The rows come from 4 hidden closed curves, with some noise, and rows from the same curve form a group. Each curve winds through 6 dimensions. The rows are also pushed far along 4 directions, which tell nothing about the answers.
Some rows, each with its group after it:
15.2; 18.9; -25.4; 3.6; 11.9; -4.2; -9.7; 7.0; 29.8; 35.5; 2.0; -13.8; -51.0; -4.1; -27.2; 6.0
k997
-24.6; -13.2; -24.9; 10.2; -20.6; 20.0; 6.8; -10.0; -27.8; -62.9; -13.9; -1.6; 42.7; 14.5; 2.4; -9.9
k385
-1.0; -13.4; -15.1; -2.3; -9.1; 2.5; 4.5; 4.2; -0.3; -7.8; 4.1; 2.1; 6.1; 21.3; -5.2; -19.5
k850
18.1; 12.5; 0.7; 18.9; -5.6; 1.2; -3.1; -7.0; 7.0; 0.0; 0.6; -32.7; 6.2; -1.1; 3.1; -4.0
k385
-21.3; 15.9; -32.0; 11.4; -1.6; 5.2; 1.6; -33.2; -3.6; -6.8; -10.2; -20.6; 8.1; -23.8; 3.0; 29.3
k850
-22.8; -7.2; 3.5; -4.3; -11.5; 8.3; -16.1; 12.3; 5.6; -34.1; 8.5; 22.5; 5.5; 6.8; -3.4; -2.6
k443
4.2; -11.4; 3.5; 8.0; -8.2; -1.9; 10.6; 5.2; -0.4; 21.8; 8.0; 0.1; 6.0; -1.4; 0.6; -2.5
k997
50.0; 5.4; 37.6; 6.9; -1.2; -32.0; -16.7; 6.8; 2.2; 55.9; 12.5; -9.8; 18.8; 21.9; 12.4; 3.7
k997
-8.2; -3.5; 5.6; -7.4; -7.5; 3.7; -15.5; 5.7; 5.1; -18.9; 5.5; 8.1; 6.1; 9.9; -0.2; -6.3
k443
18.6; -13.0; 38.9; 7.4; -12.9; -14.1; -5.2; 15.3; -35.8; -22.6; -7.4; 7.1; 47.4; 22.4; 12.9; -6.4
k443
-16.6; -16.0; 1.9; -1.7; -19.0; 8.0; -6.8; 16.0; -10.7; -51.1; 5.8; 28.6; 24.6; 21.3; 0.3; -8.0
k443
28.3; -1.2; 20.8; 32.5; -24.7; -29.5; -6.9; 20.4; -20.2; -14.0; -0.2; -18.3; 38.8; 23.4; 4.5; -12.7
k997
-1.7; 8.1; -19.3; -4.1; 10.2; 19.6; 14.7; 1.3; 20.7; -3.0; 2.8; 15.1; -4.7; -1.9; -7.7; -10.1
k850
-46.8; -9.6; -17.6; 5.4; -18.4; 15.3; -3.9; -8.2; -11.5; -58.8; -1.3; 16.0; 29.0; -2.9; 3.0; 6.0
k385
28.0; 15.1; -12.8; 16.2; 0.2; -15.7; 10.3; 5.3; 12.5; -12.9; 9.8; -12.2; -9.9; 16.7; 3.9; -8.3
k443
-1.8; 8.4; 28.0; -37.4; 17.7; -14.3; -39.4; -31.6; -4.8; 58.6; -7.1; -13.0; -13.4; -25.0; 12.1; 42.3
k385
24.8; -16.6; 30.6; -0.2; -2.7; -18.6; -3.2; 20.2; -12.1; 24.4; 5.8; 2.4; -5.4; 16.3; 2.3; -7.0
k385
-20.9; -16.9; 2.8; -10.1; -9.8; 0.8; 10.6; 4.0; -14.6; -16.0; -1.7; 3.1; -1.3; -14.7; 4.4; -0.6
k997
-1.6; 9.2; -42.2; 25.5; -7.6; -1.0; 11.7; -5.3; 15.7; -21.5; 8.1; -7.3; 5.6; 19.0; -5.1; -7.4
k997
6.4; -14.8; -3.3; -4.8; -10.6; 2.4; 16.1; 20.0; -13.8; -29.0; -1.5; 13.1; 1.5; 10.4; -2.9; -14.3
k850
-1.1; 7.1; 22.8; 7.7; -0.8; -10.1; -18.7; -4.3; -11.9; -20.8; -6.2; -6.3; 31.3; 14.2; 11.4; -6.5
k443
3.4; -21.8; 16.8; -13.6; -10.3; 10.3; 6.1; 27.4; -8.8; -8.0; 5.5; 31.5; 3.3; 2.5; -4.5; -6.0
k850
21.0; -5.8; 15.1; -13.2; -5.4; -6.6; -9.0; 22.5; 8.3; -2.0; 14.3; 15.9; -10.4; 18.0; -2.1; -8.7
k443
-1.3; -16.7; 7.1; 1.4; -13.0; 19.1; -4.0; 18.6; -3.1; -3.9; 0.8; 10.7; 6.8; 2.0; -11.7; -8.0
k997
9.5; 12.1; -23.7; 33.2; -17.2; 2.3; 6.2; -18.5; 15.3; 19.8; 7.6; -45.1; 8.1; -14.7; 1.3; 7.4
k443
-35.0; -16.3; -10.0; -15.5; -0.8; 13.5; -0.3; 5.8; -14.3; -38.5; -8.3; 33.4; -3.7; 1.5; -6.0; 2.9
k443
-6.7; -9.2; -12.2; 10.6; -0.9; -7.1; 5.1; -2.5; -12.1; 8.7; -8.3; -13.0; -11.7; 1.6; -7.2; 2.8
k385
10.6; 0.6; 20.5; 10.9; -15.3; -34.1; -13.6; -9.1; -22.9; 20.3; -1.7; -22.5; 25.8; -8.1; 15.4; 26.2
k997
-21.0; 3.9; -21.0; -10.5; -5.7; 32.7; 2.3; -24.3; 0.4; -13.9; -7.0; -7.1; 10.0; -28.0; 3.1; 19.0
k385
25.4; 22.6; -16.6; 28.9; -13.7; -30.0; -24.9; -30.2; 3.1; 24.8; 6.0; -44.3; 29.8; 20.9; 12.0; 23.7
k850
0.1; -12.2; 43.8; -20.2; 0.9; -5.8; -15.9; 9.6; -23.6; 9.8; -8.9; 10.5; 3.0; -13.6; 5.3; 12.1
k850
-11.6; 2.1; -1.1; 3.8; 3.5; 16.6; -6.4; -8.1; 5.3; 15.5; -5.5; -7.2; -6.2; -18.0; -6.3; 12.6
k997
-41.9; -16.3; -10.0; -15.5; 7.3; 4.1; -1.9; -12.8; -17.1; 0.5; -13.9; 6.3; -17.0; -13.5; -4.6; 9.7
k385
15.7; -13.4; 24.0; -26.2; 5.3; 6.8; 12.5; 19.8; 6.2; 16.1; 9.4; 8.6; -36.8; -15.7; 1.0; -8.9
k997
-25.6; -0.5; 11.6; -15.3; 1.4; 10.7; -18.5; -11.6; -1.8; -28.7; 1.1; 21.6; 26.4; 7.4; 12.3; 3.4
k850
-20.0; -20.4; -10.7; 2.0; -14.1; 23.0; 11.1; 2.8; -8.8; -9.9; -6.9; -10.0; 9.6; -9.3; -9.7; -19.7
k997
-20.4; -5.8; 11.6; 13.1; -10.3; 18.7; 0.2; -6.0; -5.4; -19.7; 1.3; 18.6; 59.2; 6.9; 11.0; -6.4
k385
-30.7; -7.1; -36.9; 13.2; -3.6; 19.4; 2.8; -20.7; 6.3; 4.3; -8.4; -33.5; -10.6; -10.7; -15.7; -11.3
k385
-9.6; -17.3; -6.8; 12.7; 4.2; 16.0; 31.3; 30.4; -10.9; -46.0; -7.3; 26.4; -2.5; 19.7; -14.8; -39.7
k443
4.5; -8.1; 3.1; -0.9; -1.8; 2.2; 25.3; 8.5; -13.9; -23.7; -0.6; 6.7; -8.0; -7.4; 6.1; -1.5
k443
-2.1; 29.1; -33.4; 42.6; -17.8; -19.2; -23.2; -50.0; -9.7; -18.7; -9.3; -51.9; 64.3; 20.5; 16.6; 22.0
k850
12.4; 10.3; -3.0; -2.7; 17.1; -5.9; 15.4; 0.4; 1.3; 8.1; -8.7; -11.2; -21.8; -8.6; -3.9; -10.5
k850
-32.6; -27.7; -4.8; -19.6; 2.1; 19.7; 17.4; 13.8; 5.4; -17.6; 10.7; 36.8; -22.8; 0.2; -3.5; -18.4
k850
31.5; 17.4; -8.8; 9.3; 6.0; -14.8; 7.9; 4.7; 18.2; 2.5; 9.7; -16.3; -26.4; 7.9; 0.5; -3.7
k443
6.3; 10.5; 18.3; 22.4; -7.7; -18.3; -23.6; -4.9; 9.2; 18.6; 8.7; -12.9; 31.1; 12.1; 8.7; 1.6
k385
-10.3; -15.8; 48.3; -40.1; -0.4; -3.8; -30.2; -13.8; -21.5; 27.8; 1.4; 22.4; 24.2; -6.7; 24.2; 29.4
k997
9.4; -9.4; -16.6; 23.2; -18.2; -2.6; 13.5; 26.5; 5.1; -29.9; 12.8; 8.1; 3.6; 27.5; -9.7; -23.4
k385
-33.3; 7.0; -28.3; -0.2; 13.2; 14.7; 15.0; -25.4; -10.6; -29.2; -25.0; -19.1; 0.0; -15.6; -4.4; -11.9
k850

New rows. What belongs after each?
-43.7; 1.6; 19.8; -32.2; 17.1; -10.7; -22.2; -23.6; -16.4; 13.3; -9.8; 26.7; -5.9; -33.8; 14.7; 48.5
k385
-20.8; 11.7; -45.2; 22.1; 5.2; 31.8; 30.3; -8.1; 27.3; -22.8; -1.4; -6.7; -0.6; -9.4; -13.9; -27.3
k385
15.6; -6.3; -15.5; 2.9; 5.5; 7.7; 38.8; 26.0; -1.3; -31.6; -0.6; 6.9; -38.0; 4.5; -10.9; -24.1
k385
-18.8; 3.8; 19.5; 5.4; -6.0; -2.6; -23.6; -19.2; -6.6; 2.4; -0.2; -10.2; 24.3; -13.7; 14.3; 21.1
k385
4.9; -4.1; -13.8; 22.9; -13.8; 2.3; 6.0; 12.2; -9.6; -21.2; -3.0; -2.6; 8.3; 10.3; -9.7; -2.2
k443
-1.5; -20.0; 5.9; -13.8; 0.3; 28.5; 23.6; 23.9; 10.3; -10.0; 10.8; 37.4; 2.1; 9.6; -5.4; -32.0
k385
-17.8; -1.7; 7.7; 6.4; -8.0; 7.1; -15.9; 8.9; 4.1; -12.1; 0.3; 3.4; -1.8; -10.7; -7.4; 7.0
k443
-11.4; -15.1; 25.0; -24.2; -3.2; -18.3; -20.5; 11.4; -11.8; 3.8; 8.2; 37.3; 0.3; 7.6; 6.6; 19.1
k385
-1.8; -5.1; -13.6; 6.7; -11.3; -5.6; -0.5; 10.8; 4.8; -6.3; 8.4; 6.5; -3.8; 11.6; -6.9; -0.5
k385
13.7; 16.7; 54.6; 16.7; -10.9; -36.2; -39.8; -8.2; -18.2; -12.0; 4.6; 3.0; 71.7; 19.0; 34.0; 23.6
k385
-23.6; -20.7; -6.7; -27.9; -2.0; 21.6; 10.2; 8.6; -0.8; -2.4; -4.7; 3.8; -30.9; -25.0; -14.2; -11.1
k997
-43.2; -17.7; 15.4; -36.5; -6.9; 9.9; -19.1; -15.5; -38.7; -44.6; -13.3; 33.7; 33.9; -6.4; 17.9; 26.9
k385
-18.2; 7.6; 22.2; 17.9; -12.6; 4.9; -19.3; -23.6; -14.7; -11.2; -3.0; 6.7; 81.3; -0.7; 23.5; 19.2
k385
-0.4; -7.9; -18.1; 6.9; 2.0; 5.5; 17.3; 4.0; 0.5; -11.9; 0.7; 6.6; 9.8; 25.7; -4.2; -27.4
k443
72.9; 12.4; 7.6; -6.8; 12.3; -24.4; 12.1; 33.8; 31.6; 39.6; 21.8; -4.7; -60.4; 18.0; -8.5; -14.3
k443
-6.5; -18.0; -3.3; 5.7; -10.9; 9.3; 18.0; 6.1; -2.5; 2.6; 6.2; 3.9; 5.9; -3.3; -1.5; -11.3
k997
-13.6; 5.5; 4.0; -13.8; 21.2; 5.0; -13.5; -2.9; 13.5; 29.7; -2.5; 14.2; -30.2; -13.1; -10.7; 12.8
k997
56.8; -1.2; 38.8; 7.7; 2.7; -36.2; 13.7; 35.2; -8.4; 27.3; 7.8; -1.4; -22.5; 8.4; 4.5; -2.9
k850
0.3; 9.9; -8.2; 5.7; 5.7; -1.4; 13.5; -3.3; 5.8; -10.7; 2.4; 9.9; 1.1; -0.9; 5.4; 6.0
k850
-15.9; -8.8; -19.5; 23.7; -8.0; 3.4; 7.5; -10.7; -8.2; -5.7; -6.7; -25.0; 13.8; 9.4; -5.2; -18.7
k850
16.9; -20.2; 43.9; 13.4; -16.8; -1.8; 1.0; 21.2; -25.7; -25.6; 5.7; 35.4; 75.1; 40.3; 18.8; -22.2
k385
-20.8; -22.0; -27.2; -12.1; -5.2; 26.2; 31.4; -0.8; -2.7; -18.5; 1.1; 11.8; -5.2; -2.9; -4.0; -19.9
k443
-21.8; -10.4; -15.6; -15.3; -7.0; 12.9; -10.8; -17.6; -5.8; 17.6; -3.4; -1.5; 0.1; -11.1; -4.5; 20.0
k385
14.2; -2.1; -1.8; 8.1; -17.3; -17.4; 4.1; -6.7; -11.7; -7.9; 10.9; 0.6; 24.9; 12.0; 19.2; 19.2
k443
0.7; 6.4; 10.2; -2.8; 12.9; -0.6; -0.7; -3.7; 9.2; 27.5; 2.2; 14.4; 11.8; -1.2; 2.2; 1.7
k385
-21.0; -4.5; -8.2; 3.9; -2.3; 4.7; 4.7; -4.5; -1.8; -3.9; -1.5; -7.0; -20.1; -21.6; -3.5; 11.4
k385
-6.9; 1.8; 2.4; 4.9; 1.3; -14.0; -19.6; -0.6; -4.2; 14.1; -7.6; -5.5; 14.0; 12.3; -8.6; -6.2
k997
5.4; 7.9; 1.4; 22.4; -5.6; -6.4; -9.7; 2.0; 20.0; 12.5; 11.9; -15.3; 11.4; 11.9; -1.9; -13.7
k385
-45.8; 1.1; -4.0; 0.2; -3.1; 35.5; 0.3; -24.2; -3.0; -38.9; -7.8; 16.8; 52.5; -15.4; 11.9; 1.8
k385
-36.9; 2.9; -23.9; 0.0; 11.5; 3.3; -0.2; -24.8; -4.5; 2.9; -14.9; -1.9; -3.5; -14.3; -4.9; 11.2
k385
-13.4; 20.3; -30.9; 9.4; 14.4; -6.8; -18.1; -30.3; 12.0; 25.9; -10.4; -23.4; -5.7; 3.6; -9.9; 11.7
k443
-49.1; 16.4; -83.1; 29.5; 5.0; 28.1; 16.8; -45.3; 9.4; -14.0; -24.7; -48.7; -3.9; -18.4; -23.1; -7.3
k385
19.7; -0.9; -0.2; 5.0; -11.8; 20.1; 15.9; 8.6; 3.8; -18.2; 7.6; 4.1; 12.7; -3.1; 4.4; -3.0
k385
23.2; 0.0; 7.0; 6.3; -8.6; 5.3; -1.5; -5.7; -10.9; 9.9; -2.0; -6.8; 35.9; 9.9; 8.3; 3.5
k385
16.3; -11.5; -9.7; -17.1; -5.0; 8.0; 11.5; 13.3; 0.2; 3.5; 5.0; 7.6; -26.3; 0.7; -7.7; -0.2
k385
7.4; 10.7; -27.4; -3.3; 2.4; -11.2; 9.3; -12.6; 0.6; -11.2; -1.8; -12.3; -10.5; 6.0; 2.9; 4.1
k850
5.0; 2.4; -11.8; 18.0; -22.4; 6.1; -14.6; -23.9; -5.2; 7.8; 4.7; -18.7; 39.3; 5.7; 9.5; 25.8
k997
-18.5; 0.3; -10.0; 20.8; -10.3; -3.5; -5.1; 1.1; 3.2; -35.9; 2.5; 3.1; 33.0; 27.4; -1.6; -24.7
k385
-6.9; -2.9; 10.3; -20.4; -4.4; 18.9; -2.8; -6.6; -1.3; 0.5; 5.4; 15.9; 5.9; -23.8; 10.6; 25.2
k385
2.3; -14.0; 13.2; 0.7; -19.6; -2.5; -5.4; 4.0; -32.1; -36.9; -4.5; 14.7; 42.8; 18.8; 12.9; 6.4
k385
16.0; 0.4; 2.8; 6.6; -13.0; -19.7; -11.1; 11.8; 7.9; 19.6; 14.8; 2.7; -6.7; 4.6; -1.1; 19.4
k385
0.0; 1.2; -16.1; 17.7; -6.7; 25.4; -4.7; 4.1; 11.5; 4.7; -0.4; -6.8; -6.3; -7.0; -17.4; 5.5
k997
32.4; 2.8; 2.1; 6.1; -13.5; -12.8; 2.9; 12.0; 3.8; -7.0; 13.7; -9.5; -2.1; 12.8; 6.5; -3.7
k997
-36.3; -18.4; -17.0; 2.1; -8.8; 11.0; 18.4; -2.7; -15.6; -37.4; -5.8; 4.2; -6.4; -9.3; -0.8; -3.7
k850
-5.7; 9.3; -10.0; 0.7; 1.6; 30.4; 14.0; -6.7; 21.0; -2.8; 5.7; 4.3; 6.5; -20.6; 0.7; -0.4
k385
-4.1; 10.5; -30.5; 30.3; -21.8; -9.8; 2.4; -21.2; -6.2; -13.2; -0.4; -33.8; 17.9; -7.7; 6.1; 22.5
k997
9.8; 10.6; 5.3; 24.5; 3.7; -7.9; -6.4; -10.5; -7.5; 6.6; -11.2; -24.9; 34.1; 15.3; 1.3; -15.2
k850
-0.5; 8.8; -6.3; 3.8; 5.4; 11.6; 10.3; 2.7; 6.4; -17.6; -0.1; 19.6; 20.4; 6.4; 0.9; -7.0
k850
7.9; -11.1; -10.3; 1.1; 3.6; -6.3; 14.7; 13.7; 1.2; 21.9; 1.3; -3.8; -41.8; -0.2; -13.8; -5.8
k385
-21.2; -1.8; -43.8; 4.0; 6.9; 18.0; 21.4; -15.2; -10.1; -25.3; -19.5; -21.0; -25.0; -10.1; -13.2; -8.2
k385
12.7; -9.1; 49.2; -36.2; 20.9; -12.4; 0.8; 17.5; -14.0; 13.2; -1.9; 27.9; -30.6; -13.2; 11.0; 7.7
k443
30.9; 25.7; 6.1; 11.1; 1.0; -12.5; -12.8; -6.3; 11.3; 12.1; 3.2; -18.8; 5.5; -1.2; 6.2; 18.7
k850
-32.1; 3.8; -33.7; -14.0; 20.8; 24.9; 20.5; -19.0; -1.8; -27.6; -19.1; 4.0; -12.8; -12.7; -6.5; -10.4
k385
8.4; -12.5; 9.3; -17.6; 10.2; -5.9; 8.9; 10.5; -2.6; 18.1; 3.1; 24.9; -8.0; 16.1; 0.2; -10.4
k443
8.1; 12.5; -0.8; 11.5; 3.4; -10.8; 7.8; -4.3; 2.7; -4.2; 4.3; 8.0; 11.5; 3.4; 10.4; 9.6
k850
